The rows come from 6 hidden closed curves, with some noise, and rows from the same curve form a group. Each curve winds through 8 dimensions. The rows are also pushed far along 6 directions, which tell nothing about the answers.
Known rows, each followed by its group:
138 -136 -328 -117 -150 279 201 -86 -39 77 189 61 -188 -76 -36 16 -46 -239 -97 -> Z_497
-117 123 209 -18 139 -166 -24 61 53 -29 -32 -22 -125 30 61 31 25 123 6 -> Z_993
3 171 -59 -139 -5 -103 41 -16 -24 -29 -3 41 -62 -34 85 -15 -14 63 153 -> Z_452
-123 -116 72 62 143 51 -61 35 78 42 -72 70 -65 206 -14 -22 -30 -18 -3 -> Z_452
-178 -87 90 -40 -136 20 52 87 -69 81 -47 -44 7 109 13 -152 -66 143 -1 -> Z_993
-34 132 15 -84 -90 202 118 31 122 379 33 -95 -81 -13 -179 86 -15 -21 -50 -> Z_452
26 49 -212 -29 131 56 -96 21 -20 -81 -42 99 -28 85 85 -6 -75 -95 21 -> Z_452
21 128 16 164 72 -250 -114 18 -8 -18 -10 -171 69 124 -130 -38 -116 -9 65 -> Z_839
-219 5 220 139 -57 -102 61 97 -115 119 40 -208 223 58 -178 -5 -110 132 49 -> Z_497
-150 52 -3 -76 72 65 -169 37 -80 -174 -100 281 221 -2 200 53 103 85 70 -> Z_452
97 46 -64 172 115 -47 -39 20 -77 45 9 -201 -158 12 -76 27 -23 46 5 -> Z_49
-203 63 180 -83 82 -106 -243 126 -50 -36 -191 209 27 10 148 -104 197 192 4 -> Z_302
-35 67 212 129 286 -168 -115 48 165 15 -115 -98 17 261 -78 71 -66 141 116 -> Z_993
256 -56 31 116 -9 -26 -159 -36 -13 33 -29 -84 200 -136 -98 -44 -42 -143 23 -> Z_993
141 196 53 173 -141 -91 59 -109 117 222 193 -314 -141 39 -254 109 -96 8 42 -> Z_49
22 64 110 29 -80 28 -30 -62 -27 126 78 -33 80 31 -155 64 5 36 78 -> Z_993
-112 65 -181 -262 -62 145 229 19 3 124 18 71 -95 98 5 -59 -56 67 88 -> Z_839
-103 -41 82 -29 -187 50 -123 4 -153 -175 -54 279 95 -76 229 -66 35 80 -64 -> Z_839
61 -115 -153 -219 -187 58 193 -25 -114 21 35 33 -182 -76 81 -228 114 127 25 -> Z_497
208 22 -86 84 -68 -370 70 -73 -270 -173 -8 -182 -178 -231 111 -200 11 -7 155 -> Z_302
-226 121 -393 -54 88 3 33 1 93 -321 206 198 115 356 -89 183 -120 -168 15 -> Z_302
-40 -51 373 81 251 -9 -249 1 62 145 -69 69 41 -13 -79 81 208 109 87 -> Z_49
-243 -33 161 -163 294 -200 28 111 51 -63 -145 52 -88 217 142 -94 104 247 68 -> Z_49
-59 42 -73 32 -132 -43 124 114 -171 -92 4 -279 361 167 -197 -23 -139 274 47 -> Z_302
115 148 -155 97 271 -257 -69 -75 103 -169 43 13 -251 43 38 128 -106 -270 153 -> Z_452
33 1 246 102 92 -164 -237 25 92 219 14 -126 33 -2 -133 9 42 34 89 -> Z_497
32 -126 7 96 -100 172 -38 5 -116 -112 -80 93 -43 -108 62 -92 17 -96 -43 -> Z_839
-63 51 44 4 34 199 -149 -53 44 106 -9 148 231 79 -49 202 57 -33 11 -> Z_452
-54 104 120 -63 108 -218 59 34 21 -14 -83 -45 43 113 -107 -45 -27 59 -65 -> Z_497
-255 -81 -122 65 -245 153 46 53 -123 -227 43 12 424 239 -45 -42 -101 85 52 -> Z_302
31 110 57 -21 -73 163 -62 -9 29 308 -66 -47 -95 7 -99 32 164 181 63 -> Z_302
58 -93 284 136 107 -2 -191 40 -1 23 -86 32 30 -202 2 75 119 -76 -49 -> Z_839
-154 48 329 202 167 -80 -303 77 -21 198 -112 -49 83 135 -96 136 87 199 75 -> Z_49
-302 -90 152 18 199 -143 -250 64 34 -87 -57 230 22 278 65 -26 75 17 116 -> Z_993
130 152 46 76 266 42 -336 -85 191 142 -30 123 -181 -17 -17 130 168 -94 140 -> Z_452
-244 31 43 29 -364 193 -3 57 -41 21 -150 -56 348 40 119 -117 25 200 42 -> Z_302
82 100 12 -8 -122 -175 64 -39 -101 105 131 -123 -57 -164 -75 -54 -58 -64 32 -> Z_497
5 -24 -51 -76 20 -113 -12 -14 15 55 45 32 -220 -88 128 16 157 -34 54 -> Z_993
35 -141 57 200 -109 182 -220 -122 -111 63 18 168 92 -221 74 182 194 -207 1 -> Z_49
-82 -112 17 30 -248 289 -54 1 -102 191 -95 67 -49 35 37 -157 71 85 16 -> Z_302
-114 158 184 -61 -278 -61 112 93 -35 121 -72 -242 285 -65 -4 -63 -22 291 23 -> Z_993
-76 156 51 -45 -189 79 95 33 -106 95 -74 -36 182 -146 93 102 -7 130 91 -> Z_452
-189 21 139 371 -39 131 -194 11 -17 -44 -4 -9 520 47 -149 219 -144 -171 -5 -> Z_497
30 -124 -64 14 -2 10 -21 -27 -157 -104 50 166 -115 -72 21 -99 -26 -199 -57 -> Z_452
-7 36 -97 66 -16 46 -52 -33 -130 -34 73 44 187 44 -125 28 -91 -57 84 -> Z_839
226 -79 -41 71 -87 -9 114 -56 -304 19 -6 -147 -175 -393 124 -86 86 -50 -38 -> Z_49
-89 -48 36 80 242 -7 -86 37 32 -75 -33 60 -22 178 -54 -65 -61 -32 -40 -> Z_497
-91 -50 368 81 166 -160 -301 27 25 194 -68 44 71 -48 -68 -22 248 65 66 -> Z_839
87 101 -90 76 -221 118 -67 -105 -3 206 3 -16 -168 40 4 -31 27 34 28 -> Z_452
-103 -22 81 101 1 -197 -57 144 -227 -388 -141 -68 334 22 62 -125 -50 142 -48 -> Z_839
47 -48 35 -176 -162 -41 162 -26 -44 223 34 -18 -217 -26 -64 -184 -54 -17 15 -> Z_993
54 -74 -28 -243 44 -119 234 79 -74 -98 -22 -23 -205 -25 20 -167 2 152 -133 -> Z_302
-158 193 114 -115 51 36 95 16 351 379 105 -209 -88 385 -334 50 -59 167 -9 -> Z_993
-94 9 53 -56 4 -66 15 42 -197 -36 -81 13 202 -28 89 -87 -36 182 110 -> Z_497
-23 33 -266 -76 -109 166 63 -75 -8 30 41 142 -131 28 116 39 -59 -203 -59 -> Z_302
39 -25 -81 -31 36 -38 -67 -82 -67 46 53 99 -114 -14 9 33 10 -209 49 -> Z_993
-169 -36 167 13 -26 -91 76 -47 84 14 126 9 69 119 -59 56 -57 -57 38 -> Z_49
-41 63 44 -81 31 95 0 11 28 148 -48 -25 63 191 -155 114 14 100 -17 -> Z_302
-90 30 -5 -131 -255 -188 236 127 -182 16 -58 -200 -28 70 -55 -260 -101 220 -7 -> Z_302
38 -70 96 49 25 102 30 -47 30 240 -47 -51 -28 153 -196 115 66 84 61 -> Z_497
-244 -77 190 -121 283 -93 -90 147 141 150 -167 72 -52 161 56 -128 143 154 101 -> Z_839
98 111 -181 -43 -422 117 214 -98 -150 7 118 -85 20 -301 132 63 5 -29 27 -> Z_993
47 -15 9 148 153 7 -179 -32 -65 -121 -42 135 -26 -94 59 -100 -39 -149 -46 -> Z_497
230 174 95 -148 -319 12 336 1 20 429 -65 -468 -52 -190 -109 -133 -66 277 0 -> Z_993
76 34 -249 -5 -457 190 178 -87 -229 -162 96 80 70 -130 34 -30 -181 -140 -97 -> Z_839
30 -13 -76 -99 119 52 -44 -13 10 12 -70 110 -163 155 -68 64 74 -75 -2 -> Z_302
41 -10 73 131 90 -92 -75 -28 -150 20 45 -56 -9 -180 -6 110 30 -142 86 -> Z_497
-117 88 -97 -218 -293 42 311 -83 30 375 160 -57 -421 142 -101 -171 -44 69 21 -> Z_302
-32 -18 70 91 -15 -47 -41 -93 96 -22 86 40 -212 114 38 -7 -23 -82 54 -> Z_49
-394 -113 46 -113 71 170 36 131 39 -73 -26 199 229 342 9 -22 -136 77 30 -> Z_49
-169 -121 54 -9 48 111 -153 41 108 104 -25 173 16 2 107 -36 90 -65 21 -> Z_839
91 -11 -121 73 26 -95 47 27 -190 -46 2 -135 3 -280 6 19 112 -117 -34 -> Z_49
163 23 177 52 -2 212 -266 -60 57 280 -84 25 10 -50 -34 -16 99 108 195 -> Z_452
-166 73 -62 -257 -119 -101 408 30 -30 61 69 -50 -101 226 -185 -155 -187 63 -143 -> Z_497
-69 -17 184 11 -4 10 24 51 177 88 -19 -164 208 167 -131 -62 -49 154 37 -> Z_49
-49 226 -93 176 77 -167 13 12 -37 -92 139 -252 119 39 -140 190 -38 45 30 -> Z_49
44 78 -14 84 -30 74 63 -108 17 270 122 -108 -190 -63 -95 129 -29 -118 123 -> Z_497
33 219 -90 -130 -248 53 298 -52 61 138 128 -195 -128 128 -183 22 -141 115 -64 -> Z_839
-32 -113 -14 -151 35 -60 127 103 -168 -201 -85 91 -78 -215 185 -149 73 -38 -33 -> Z_839
-21 90 118 68 -58 -208 -48 63 -11 -78 -57 -120 151 -137 73 -19 -12 58 -99 -> Z_302
-21 -7 -190 -156 126 -21 150 -50 -90 -51 101 122 -186 74 21 -21 -61 -81 23 -> Z_497
161 131 87 88 216 -277 -92 63 -90 49 -29 -212 -103 -196 -97 -26 38 5 -55 -> Z_452
90 152 -213 136 29 -175 -12 -161 37 -46 235 -126 -165 123 -166 90 -52 -182 -52 -> Z_302
81 -174 55 3 90 160 -187 -74 78 209 12 187 -127 -112 73 86 183 -151 48 -> Z_993
125 -4 -83 28 148 -160 -93 129 -257 -150 -158 -74 -27 -185 69 -173 82 49 -4 -> Z_49
193 61 30 188 17 154 -212 -159 250 199 28 -32 -23 141 -120 141 -31 -122 201 -> Z_452
44 116 -26 12 -120 -238 151 65 9 74 122 -424 -118 -64 -61 -85 11 189 -68 -> Z_993
91 -99 276 -16 117 58 -157 -17 -3 184 -206 142 -93 -184 180 77 174 67 126 -> Z_993
125 -74 223 153 293 -91 -204 -10 -24 14 -32 9 47 -172 -102 169 122 -148 7 -> Z_839
-56 -104 126 70 28 15 -180 50 -27 27 -80 77 14 74 -19 -139 -11 -3 27 -> Z_452
-39 -117 -102 -36 -17 109 -24 24 -122 -76 32 96 127 -119 102 25 27 -103 26 -> Z_497
-226 35 150 52 198 -188 -174 78 -19 -80 -123 90 98 59 116 0 17 37 177 -> Z_497
-105 -88 123 -105 -140 56 23 40 -103 202 -39 -3 78 -24 28 -107 68 110 -66 -> Z_839
166 -67 101 75 64 -262 -33 59 -163 -11 -109 -174 -247 -128 78 -248 19 93 7 -> Z_993
144 12 41 80 -104 84 -71 -40 -86 13 -39 -72 85 -69 61 -43 -33 131 215 -> Z_452
159 170 -254 45 -35 -104 82 -65 -133 -144 64 -126 110 -117 -2 111 -135 -95 -20 -> Z_452
-86 78 144 -23 -364 140 0 151 -172 137 -145 -172 322 -54 -84 -109 106 391 -13 -> Z_302
-4 56 208 100 -2 -76 -163 -25 -94 -87 47 43 202 -60 -73 119 32 60 -39 -> Z_839
-130 -104 -45 7 113 93 36 -1 -62 -19 42 83 23 21 31 129 13 -121 -2 -> Z_49
176 128 232 321 -51 -35 -324 -67 -73 164 -56 -163 229 -111 -176 100 38 50 107 -> Z_839
-2 -78 113 -80 -142 -153 7 100 -282 35 -88 0 -213 -113 74 -296 56 181 9 -> Z_49
-53 -76 -61 93 -37 85 -76 -3 -194 -215 42 130 184 -267 92 47 102 -210 8 -> Z_49

New rows. What belongs after each?
30 65 57 -46 -314 311 7 -34 28 289 -7 -90 57 -97 -72 -72 109 72 -13 -> Z_993
1 -71 151 116 25 -79 -113 70 -66 164 -99 -147 78 -91 -96 -109 33 16 66 -> Z_839
-28 85 52 -34 155 -301 108 35 30 -14 31 -126 -26 72 1 106 -102 117 73 -> Z_993
59 -20 106 33 -2 -9 -20 4 -38 23 -39 42 -7 -64 -11 -20 -119 -89 3 -> Z_993
167 -74 -90 106 38 -175 50 -14 -207 -375 -10 -69 144 -273 105 -47 -68 -175 13 -> Z_452
41 32 70 131 10 -223 73 -5 -240 -106 -104 -167 175 -66 -58 40 -41 32 32 -> Z_497
-163 -45 8 12 66 19 65 -23 74 -21 68 77 -1 84 -3 75 -86 -222 27 -> Z_49
159 57 -88 7 218 -237 44 25 -46 -183 57 -168 -269 -99 104 -38 71 128 -36 -> Z_993
138 23 -62 50 220 -233 -15 25 -12 -144 11 -185 -185 -39 66 -48 77 136 -15 -> Z_993
-196 -40 100 -123 -177 315 57 27 162 115 -60 217 250 -4 117 152 -74 -25 43 -> Z_993
-51 -150 -4 -127 -16 85 54 68 -144 -49 19 99 123 -32 6 -70 7 14 -79 -> Z_497
58 -24 172 -29 -90 194 101 -159 302 382 85 -51 -277 57 -117 90 89 -54 -44 -> Z_302
-57 -71 119 -71 -210 318 -51 -35 28 165 -192 233 206 -1 81 0 -58 -77 124 -> Z_993
-212 -20 28 -133 114 -161 62 67 -64 -126 -56 173 -333 39 144 -145 80 51 8 -> Z_452
-126 13 -155 -88 -35 135 36 44 71 -50 43 28 14 120 18 -37 -35 -27 -88 -> Z_993
5 41 19 -46 -228 -101 146 -20 -110 173 146 -154 85 28 -187 -92 -135 133 69 -> Z_497
-148 -33 -74 -126 222 -90 65 123 241 -95 102 -6 15 202 -38 37 -116 -17 -80 -> Z_993
58 -53 65 63 2 -102 -137 -4 13 -42 -26 5 -141 45 1 -223 17 46 94 -> Z_452
-23 -45 -49 242 62 286 -343 -80 82 -100 150 207 338 51 -98 283 -4 -318 -21 -> Z_993
-83 32 -89 19 -59 -46 -13 -16 -84 -39 122 -45 35 120 -63 -14 -8 -17 12 -> Z_993
17 32 64 174 -59 -70 -174 -58 22 -39 -18 -12 60 110 0 -23 -6 61 111 -> Z_452
-289 21 -45 -180 -174 233 147 98 0 38 8 30 94 211 15 -110 -41 187 -49 -> Z_993
-57 55 48 22 55 -99 -83 -107 49 49 100 49 -100 159 -102 65 47 -73 44 -> Z_302
341 20 95 358 -152 -13 -266 -172 0 160 63 -224 58 -332 -87 136 164 -187 -95 -> Z_839
-244 38 -157 -36 -80 239 -39 -89 109 -59 110 286 180 161 82 314 9 -161 56 -> Z_49
-19 127 8 -43 187 -1 53 -45 233 72 3 4 -119 226 -51 125 -31 62 113 -> Z_993
118 -13 -1 -26 -4 -327 155 24 -43 -33 27 -216 -355 13 -40 -318 -109 26 53 -> Z_452
221 15 -29 185 108 60 -187 -96 3 -6 89 4 -73 -207 -30 9 48 -210 -60 -> Z_497
55 161 -114 41 54 -176 73 19 75 -21 192 -305 26 160 -272 -42 -121 28 -72 -> Z_993
96 72 -32 120 10 -163 64 30 33 159 105 -332 39 -88 -227 -28 -55 -52 73 -> Z_839
-106 94 21 -77 335 -145 40 -27 199 14 33 40 -255 479 -222 129 -78 -1 -14 -> Z_839
-78 -47 208 -167 268 -15 -76 136 212 116 -27 15 -22 52 -11 -40 118 182 -68 -> Z_993
-259 24 205 31 66 -146 15 102 -114 30 44 -90 258 70 -96 91 -65 127 100 -> Z_497
-132 -36 -84 -28 -269 143 84 40 -63 67 37 28 170 -104 9 -92 -83 -77 55 -> Z_839
58 7 256 49 496 -244 -252 114 247 37 -14 -142 31 45 -123 95 98 113 -49 -> Z_993
-70 88 13 5 61 -231 44 31 120 -66 79 -78 -52 69 -21 -16 -91 -34 -156 -> Z_302
-170 -5 181 -30 117 -62 -37 5 199 338 18 -56 -306 357 -156 -28 81 142 81 -> Z_993
77 139 123 246 65 -124 -193 25 101 54 34 -283 91 -120 -64 161 72 5 -35 -> Z_993
-21 2 112 129 -158 108 -64 -73 130 85 40 -21 106 -1 -60 48 -69 -160 50 -> Z_49
-38 -163 62 -310 -175 86 151 -18 -143 107 -59 267 -198 -141 204 -197 87 87 98 -> Z_993
-146 54 -32 112 -193 189 115 26 226 104 154 -243 213 283 -239 143 -141 79 -166 -> Z_839
-16 -58 85 -99 95 -155 12 -22 25 51 35 93 -12 17 -3 53 -20 -14 82 -> Z_993
-175 98 204 -4 18 16 -10 41 16 57 13 -15 316 187 -225 169 -26 114 31 -> Z_839
-125 93 -47 -136 -348 5 266 35 -77 28 24 -53 56 -34 47 -122 -170 77 141 -> Z_452
-156 -55 35 -28 -245 177 33 -13 -125 -118 -83 245 16 -63 218 -88 30 34 98 -> Z_993
-76 97 -3 -102 -229 -41 135 73 -117 17 42 -103 134 -135 60 -210 -126 65 -67 -> Z_497
-202 122 280 -21 -255 140 -24 35 18 149 -9 -16 339 147 -61 94 -36 345 -61 -> Z_839
-12 180 -35 -89 -246 0 30 -32 -115 173 45 -15 25 -58 -36 -39 -40 89 53 -> Z_452
37 78 85 124 -75 127 131 -33 8 205 -35 -203 5 8 -187 36 -24 69 -50 -> Z_497
76 99 176 21 162 -47 -115 -20 91 45 -26 23 23 42 -155 22 -24 -24 19 -> Z_993
-149 -11 -5 48 197 104 -229 34 27 37 -64 206 62 247 -48 128 -2 -74 12 -> Z_302
-103 17 92 -54 203 -284 -95 68 20 -348 -87 140 111 24 138 0 63 18 28 -> Z_302
61 -75 -36 -39 288 -87 -154 -10 180 -102 41 159 -257 -20 51 -10 145 -143 -19 -> Z_993
-47 41 162 111 -164 138 -91 79 50 263 -144 -161 303 -144 5 8 49 94 88 -> Z_839
-40 -17 -3 10 -47 138 126 41 41 132 -69 -175 135 165 -134 24 -48 161 -21 -> Z_497
-44 -24 44 41 -33 5 -85 -36 -24 217 14 3 -58 142 -108 -86 -18 -13 30 -> Z_839
114 23 166 26 -447 -77 81 -18 -233 231 -1 -261 85 -369 -38 -200 86 134 -24 -> Z_839
-39 58 -170 -144 -60 -109 248 69 -18 -164 13 -89 -187 -29 150 -140 -106 64 -72 -> Z_993
-66 -13 48 -41 130 29 45 -33 65 4 38 83 5 140 -20 126 -97 -11 170 -> Z_452
52 224 12 5 -19 -153 -22 -15 -28 -26 -2 -113 150 -69 -12 80 -31 84 139 -> Z_452
30 75 257 26 12 -32 -96 -47 18 144 33 -15 -45 3 -129 92 83 139 -44 -> Z_839
138 74 75 62 317 -224 -213 -83 160 141 5 24 -294 -85 -45 73 184 -222 104 -> Z_839
-86 -69 -87 13 229 50 -77 49 -5 -237 -63 184 84 121 77 -12 6 -59 -64 -> Z_497
-105 202 -303 -62 -128 -172 250 -14 2 -149 288 -215 121 299 -219 60 -246 14 -150 -> Z_302
-164 -9 151 23 -55 79 13 63 129 64 60 -14 60 74 -52 17 -7 140 -1 -> Z_993
142 -40 -110 261 80 -100 -109 -22 -18 -235 107 -178 93 64 -152 53 -80 -120 -153 -> Z_302
80 23 -167 -52 117 -27 90 -65 93 -121 -27 62 -302 104 96 -41 -47 -69 63 -> Z_993
313 113 -106 -87 73 64 92 -123 164 350 57 -173 -371 29 -148 -2 -82 -94 102 -> Z_452
88 -74 93 -89 179 -22 -142 -45 140 -2 -29 285 -163 -118 116 48 112 -184 78 -> Z_993
-146 -14 114 20 -248 62 18 40 -125 66 -75 -43 57 -175 161 -143 131 132 135 -> Z_497
28 -64 -170 18 -199 -107 23 -46 -231 -138 84 2 -21 -79 76 -121 -38 -132 21 -> Z_993
-257 61 34 -5 -363 128 45 111 -97 -50 121 -77 397 -110 67 66 31 173 -65 -> Z_993
152 -55 -182 47 -126 159 -23 -140 41 179 62 63 -119 8 -64 79 -47 -256 81 -> Z_497
86 35 -141 -76 -207 29 69 -28 -81 63 40 -45 -20 -127 -23 -51 80 9 -11 -> Z_49
-53 72 -48 -114 -23 -111 200 24 -90 -100 5 -70 -95 193 -96 -84 -88 111 -50 -> Z_839
-48 22 99 -126 257 -200 113 51 -82 24 -103 -27 -127 183 -71 -81 -8 217 21 -> Z_497
-110 65 -125 -174 -22 1 98 8 -117 -146 -52 208 -43 -80 234 11 13 -14 82 -> Z_452
-1 14 163 187 138 -122 -139 40 25 -46 63 -111 105 -78 -148 58 54 -85 -69 -> Z_497
0 -18 250 119 233 -171 -182 63 94 -14 -128 -4 -56 -44 -9 61 99 -62 -22 -> Z_839
-235 -40 -185 -21 150 -102 19 65 51 -427 11 171 211 200 173 20 -92 -51 56 -> Z_302
-67 68 -375 -227 34 -183 389 131 4 -147 131 -184 -216 222 -61 -276 -296 38 -54 -> Z_452
21 -171 -50 -25 -58 79 -189 -27 -147 -130 -30 271 225 -117 142 41 106 -150 86 -> Z_497
-29 62 -229 52 -177 -32 -29 -94 -95 -174 161 61 3 12 36 -21 -20 -157 -76 -> Z_302
21 27 -378 -28 -228 158 168 -132 120 80 257 -33 -112 -12 -4 188 -50 -260 -4 -> Z_993
-74 -11 51 -109 112 -211 -54 21 -197 -259 -107 205 8 -135 307 -1 124 97 115 -> Z_993
-28 44 135 -235 76 35 52 13 81 258 -39 60 -23 54 -56 34 -25 29 34 -> Z_993
-160 -32 30 -10 -67 -6 17 34 56 119 -25 -17 48 51 -21 38 117 17 -2 -> Z_49
42 -38 -88 61 -147 32 27 -122 -2 -22 109 41 -92 -125 110 -35 -16 -176 -91 -> Z_302
92 141 256 180 56 -75 -287 -68 71 123 -17 -61 102 -219 -33 236 157 -77 37 -> Z_993
98 131 177 80 -22 -168 -39 -33 15 170 -90 -273 -26 -25 -56 -22 95 173 56 -> Z_302
58 -84 226 56 317 -151 -253 74 -185 -189 -224 101 204 -275 142 48 230 -12 67 -> Z_839
-144 -72 102 52 -117 159 -136 98 -172 43 -251 69 246 12 94 -89 71 151 165 -> Z_302
